The first 10 rows are patterns. Each new row is the sum of 3 different patterns, raised or lowered, with some noise. Before adding, each is slid sideways (what falls off one end comes back at the other) and multiplied by a number that may be negative. Names go in the order of the patterns.
(in the rows, 128 means zero)
Some rows, each with the names of its patterns after it:
[129 136 135 146  97  87 121 107 124 131 113 164 122 118 128 132 130 125
 137 133 124 131 106 115 174 125 161 130] -> Q_359
[138 131  92 114 130 128 108 131 121 121 132 127 114 120 128 130 134 107
 134 114 127 130 130 111 102 144 174 106] -> Q_960
[124 132 150  95 112 109 134 142 128 156 140 136  98  92 122 116 124 110
 130 150 110 117 128 110 121 138 129 128] -> Q_338
[134  97 134 109 131 129 167 125 147 123 153 137 172 132 122 127 132 112
  82 126 128 120 131 136 148 128 125 127] -> Q_527
[131 117 126 111 142 144 136 153 125 121 121 158 115 153 127 134 115 135
 142 174  99 143 116 134 133  98 133 174] -> Q_892
[110 131 126 102 123 130 120 138 130 137 101 121 120 152 117 128 131 115
 128 125 107 126 102 127 155 154 109 127] -> Q_114
[134 111  92 146 151 163 140 103 116 139 125 129 113 111  88 114 125 139
 142 153 122 106 122 150 145 123  94 106] -> Q_562
[124 155 127 136 153 125 118 139  99 102 128 129 112 134 128 130 136  95
 128  94 104 112 143 136 132 120 107 122] -> Q_666
[117 127 135 123 129 134 133 135 153 140 126 133 155 152 129 140 138 114
 107 115 124 121 140 127 106 155 120 128] -> Q_532
[140 135  94 119 174 134 124 135 108 125 150 111 121  97 136 107 152 135
 133 131 154 148 125 139 109 139 127 137] -> Q_386

New rows. What belongs after each?
[ 73  76  95  56  58  90  82  73  73 115 154  66 104 113  27  63  67  96
  88  93 103 112  97  75  51  74  60  90] -> Q_960 Q_338 Q_527
[131 107 101  56  86  95  88 115 108 131 147 114 120 126  87 112 109 139
 100 155 117 162  94 122 117 159 124 111] -> Q_338 Q_527 Q_532
[127 121 157 137 166  81 148 134 145 161 116 110 161 124 148 151  87  93
 152 137 127 114 139 140 129 153 160 131] -> Q_960 Q_114 Q_532
[106 109  72 101 102 107  98  91 137 115 127 105 135  86  97  62 118 133
 118 123 101 140  82  58 112  91 113  91] -> Q_338 Q_892 Q_386
[ 63  88  79 118 131  81 110 121  86  77  64 113 150 118  76  94  94  95
 122 100  97 123  80  72  86  91 117 122] -> Q_338 Q_562 Q_666
[145 129 115 152 127  90 124  94 160 126 127 139 144 147 164  82 132 107
 156 137  98 157 163 107  96  94 102 140] -> Q_338 Q_892 Q_532
[ 80 121 102 104 140 109 103 118  83 118 106  83 113 118 124 136  96  83
  81 131 182 100 150 145  90  86 107  97] -> Q_960 Q_338 Q_666
[148 149 158 105 123 155 169 136 170 150 129 150  92 117 139 149 132 141
 127  99 161 164 121 181 177  75 134  92] -> Q_359 Q_562 Q_386
[102 127 133 109 120 108 110 108 119 141 112 110 145 124 102 108 117 146
 117 130 124  99  95 108 135  89 129  93] -> Q_960 Q_114 Q_666
[ 99 130 107  82  90 122 138 147 122 131 149  98  82  72 108 120 154  97
 134 124 144 133 127  85 134 107 100 111] -> Q_960 Q_562 Q_666
[145 130 105  96  78 115 157 110  94  53 119 117 119 166 124 139 132 123
 105 124 140 123  65 110 130 147 129 102] -> Q_359 Q_960 Q_562
[ 78 113 107  37  82  98 117 147 109  97 116 109 122  63 131  98  93 105
  90  76 116  89 103 116  49 126 109 114] -> Q_960 Q_338 Q_386
[126 145 118 123 110 130 135 128 132 140 137 145 152 133 105 108 168 194
 116 147 121  90 100 113 134 108 133 133] -> Q_960 Q_666 Q_532
[141 155 176 154  95 142 133 124 116 156 153 174 148 127 138 119 138 127
 114 112 108 140 135 138 153 173 147 153] -> Q_562 Q_666 Q_532
[142 144 156 149 165 131 164 148 200 144 128 148 193 178 170 135 157 162
  83 125 100 102 191 172 162 141 125 154] -> Q_338 Q_527 Q_562
[124  86 124  98  68 123  86 113 139 130  86 104  93 107 118  73  64 114
  74  96  90 110  72  82 136 181 112 123] -> Q_359 Q_114 Q_532
[112 103 124 104  87  74 104 114  96  98 126 132 123 116  90 114  65  94
  87 139 127 144 105 123 133 140  84 159] -> Q_338 Q_527 Q_114
[ 85 104 108  97  77 106 110 104 152  99 114 122  93  94  85  68  59 124
 134 108 126 120 116  94  63 131 100  89] -> Q_338 Q_562 Q_666
[128 140 169 170 120 158 147 126 112 158 122 155 126 203 156 168 135 131
 167 144 121 146 161 125 157 122 104 151] -> Q_960 Q_892 Q_666
[144 110 141 131 189  96 120 127 117  95  89 118 115 144 113 159 102 131
 113 155 103  84  93 112 106 167  79 109] -> Q_960 Q_527 Q_386
[193 157 135 138 141 150 168 213 202 147 149 135 165 145 143 153 147 131
 146 175 209 105 166 144 211 157 129 168] -> Q_527 Q_892 Q_114
[ 97 117 154 127 150 130  91 146 126 143 148 119 131  97 136 132 163 119
 162 115 125 120  91 143 167  95 163 140] -> Q_892 Q_666 Q_386
[133 159 130 159 130 158 154 106 123 206 154  95 164 158 119 155 160 139
 188 159 174 141 186 126 127 149 145 140] -> Q_960 Q_338 Q_386
[124 144 190 167 208 131 151 138 167 150 121 125 222 157 172 151 126 163
 161 163 176 176 161 157 184 153 195 151] -> Q_338 Q_892 Q_386
[104 133 108 131 131 104 108  97 153 155 124 151 146 109 121 105 152 120
 140 132 107 121 128 137  98 120 137 135] -> Q_359 Q_960 Q_338
[160 127 164 133 138 117 122 179 166 165 126 152 142 139 135 150 126 145
 134 135 127 146 120 114 113 155 122  83] -> Q_359 Q_532 Q_386
[132 160 177 165 147 191 122 214 155 186 153 154 132 219 168 170 176 177
 231 193 133 163 219 206 212 165 185 137] -> Q_892 Q_532 Q_386
[121 125 137 173 148 111 131 133 139 166 135 122 129 168 175 136 178 120
 133 116 117 119 141 143 144 172 124 138] -> Q_892 Q_114 Q_386
[130 150 159 148 126  97 134 115 146 144 140  86 111 132 145 103 116 180
 141 132  98  68  93 139 129 138 144  79] -> Q_960 Q_562 Q_386
[141 125 201 135 190 160 147 141 182 163 149 117 139 152 151 162 158 166
 147 121 169 170 191 132 164 138 156 166] -> Q_359 Q_892 Q_114
[128 148 102  68 133  96 143 129 155 150 138 120 175 147 143 132 134 132
 146 125  68 132 171 145 154 158 143 133] -> Q_359 Q_527 Q_386
[136 151 143 144 145  96 136 143 144 110 142 123 132 159 144 132 130  98
 167 178 174 117 137 151 134  73 114 147] -> Q_527 Q_892 Q_114
[174 157 137 115 152 116 127 123 178 159 175 143 147 103 153 116 107 121
 143  97 125 129 134 120 147 205 162 140] -> Q_338 Q_527 Q_532
[131 133 100 147 158 153 141 159 163 138 148 124 150 126 151 132 134 166
 198 126 169 163 138 149 186 146 132 149] -> Q_960 Q_527 Q_114
[ 91 151 112 141 139 123  90 137 138 146 155 141 189 130 148 169 124 113
  90 169 197 130 174 179 115 129 125 141] -> Q_960 Q_338 Q_527
[145 153 163 161 132 156 124 129 167 148 193 186 111 171 154 140 121 115
 141 129 147 168 129 166 118 141 146 165] -> Q_359 Q_960 Q_114
[161 120 132 143 117 116  68 139  82 119 100 156 110 133 120 138  64 127
 122 126 114 114  88 141 134  83  90 114] -> Q_527 Q_892 Q_666
[117  79  98 164 133 110 120 127  92 119  91 105  58 124  88 108 122 108
  85 115 126 119 110 109 151 116 121 141] -> Q_527 Q_532 Q_386
[144 142 194 191 170 144 135 129 149 158 165 133 128  96 134 170 157 180
 154 174 105 118 102 110 174 165 123 168] -> Q_359 Q_562 Q_666
[119 125  85 115 136 111  81 122 167 121 126 104 127 113 107 126 130 124
 110 139  75 118 131 146 111 136  92 152] -> Q_359 Q_960 Q_892
[184 120  93 112 181 194 191 151 151 159 168 219 172  87 148 133 129 157
 152 186 174 132 167 162 211 154 152 176] -> Q_359 Q_562 Q_386
[ 75 109 116  88  67  61 101  85 117 122 133  98 131 110 135 137  60 104
 111 111 119 129  93 157 128 139  82 100] -> Q_666 Q_532 Q_386
[146  81 118 107 117 120 135 172 148 127  97  97 101 109 105 111 129 147
 105 102 123  83 114 120 112 130 111 124] -> Q_338 Q_666 Q_532
[151 131 125  73  71 118 108 116  67 107 164 143 104 116 103 139 122  80
  93 115 135 157  82 118  78 128 141 165] -> Q_338 Q_114 Q_562
[ 96 129 130 167  85 164 118 134 141  97 127 163 123 126 125 102 167 148
 130 156 123 122 104 150 162 141 136 147] -> Q_960 Q_892 Q_114
[109 128 140 105 155 101 127 114 149 121 122 125 127 142 109  64 128 140
 118 190 152 116 134 133 139 105  77 115] -> Q_359 Q_960 Q_114
[176 177 179 105 104 138 141 148 153 126 189 124 139 160 140 148 144 204
 160 154 134 144 137 162 163 172 153 170] -> Q_359 Q_527 Q_114
[155 101 146 147 183 142  73 125 115 126 124 124 130  98  78 111 181 128
 145 116  90 116 182 120 123  63 127 120] -> Q_527 Q_562 Q_386
[116 203 148  76 135 145 128 145 135 124 117 104 120 102 158 110 148  79
 114 131 164 143 112 107 193 112 126  97] -> Q_892 Q_562 Q_532
[ 93 160 141 184 140 170 164 183 174 134 169 136 143 172 170 172 147 121
 134 212 145 152 158 116 179 179 133 142] -> Q_338 Q_114 Q_386
[144 139 154 127 159  93 125 156 154 156 158 171 130 115 159 158 110 173
  94 124 139 105 152 127 145 104 171 114] -> Q_359 Q_892 Q_386
[112 104 129 119 128 143 121 101 109  74  55  94 123 132 131 115  94  92
 132  86  93 109  74  89 107 112  96  91] -> Q_359 Q_338 Q_386
[119 154 121 109  96 112 136 146 145 150 135 130 111 172 160 125  76 120
 124 139 116 168 168 191 127 127 120 120] -> Q_114 Q_562 Q_666
[117 105  90  98 111 140 121  50 107  84 114 109 148 121  70 123 131 111
 144 116  84 138 102 132 106 130  80 104] -> Q_359 Q_338 Q_386
[115  99 124 119 181 155 133  94 153 112 132 144 133 118 156 142 115  99
 131  96 142 146 138 185 140 166 120  80] -> Q_338 Q_527 Q_666
[142  98 127  98 122  63 143  97 120 122 123 167 139  98 157 142 107 119
 123 116 118  90 145 103 138  95 148  85] -> Q_527 Q_892 Q_562
[113 131 105  47 102 143  98 110 101  77 135 108 162 119  91 112  92  91
 102 117 110  57  45  93 142 125  97 125] -> Q_338 Q_562 Q_666
[137 140 114 159  98 122 134 133 103 113 143 120 146 123 147 110 114  92
 116 141  83  88 165 164 173 137 108 130] -> Q_562 Q_666 Q_386
[152 159  94 149 152 193 103 159 122 140 102 145 102 108 137  99 148 161
 134 107 119 111 172 160  80 149 129 123] -> Q_960 Q_892 Q_386
[135  97  71 128 131 113 133 131  77 119  92 133 143 108 118  80 148 178
 177 138 121 105 164  91 139 151 137 151] -> Q_359 Q_527 Q_562
[143 163 109 142 108 128 103 114 136 167 102  90 126  96 104 145 137 147
 116 106 103 127  91 143 104 109 101 135] -> Q_892 Q_562 Q_532
[126 152 123 132 132 140 124 111 118 161 165 141 137 118 110 139 127 166
 125 123 110 148 136 140 137 153 142 121] -> Q_338 Q_114 Q_562
[122 143 114 132 133 122 112 105 124 168 135 136 127  74 123  98 126 116
 158 119 125 116 123 130 142 103 150 169] -> Q_960 Q_527 Q_532
[121 116 146 113 121 126 119 117 138 108 158 120 128 108 148  68 151 105
 128 102 133 110 115  71 131 121 163 182] -> Q_527 Q_892 Q_386
[ 75  84 131 131 107 136 129 112  94  86 150 128 113  86  94 124  88  94
 111 116 152 117  88 127 135 105  99 114] -> Q_960 Q_114 Q_562
[156 162 173 129 122 119 179 195 130 135 138 201 142 103 175 193 171 131
 134 135 175 156 184 152 153 111 138 136] -> Q_527 Q_892 Q_562
[108  59  88  89  83 123 102 104 116  93 104 119 117  79  66  94 103  63
  30 136 100 149  98  84 106  98  59 128] -> Q_892 Q_562 Q_386
[156 118 155 108 166 164 183 157 178 164 156 149 185 159 160 179 158 104
 104 163 149 141 163 153 173 149 124 141] -> Q_527 Q_666 Q_532
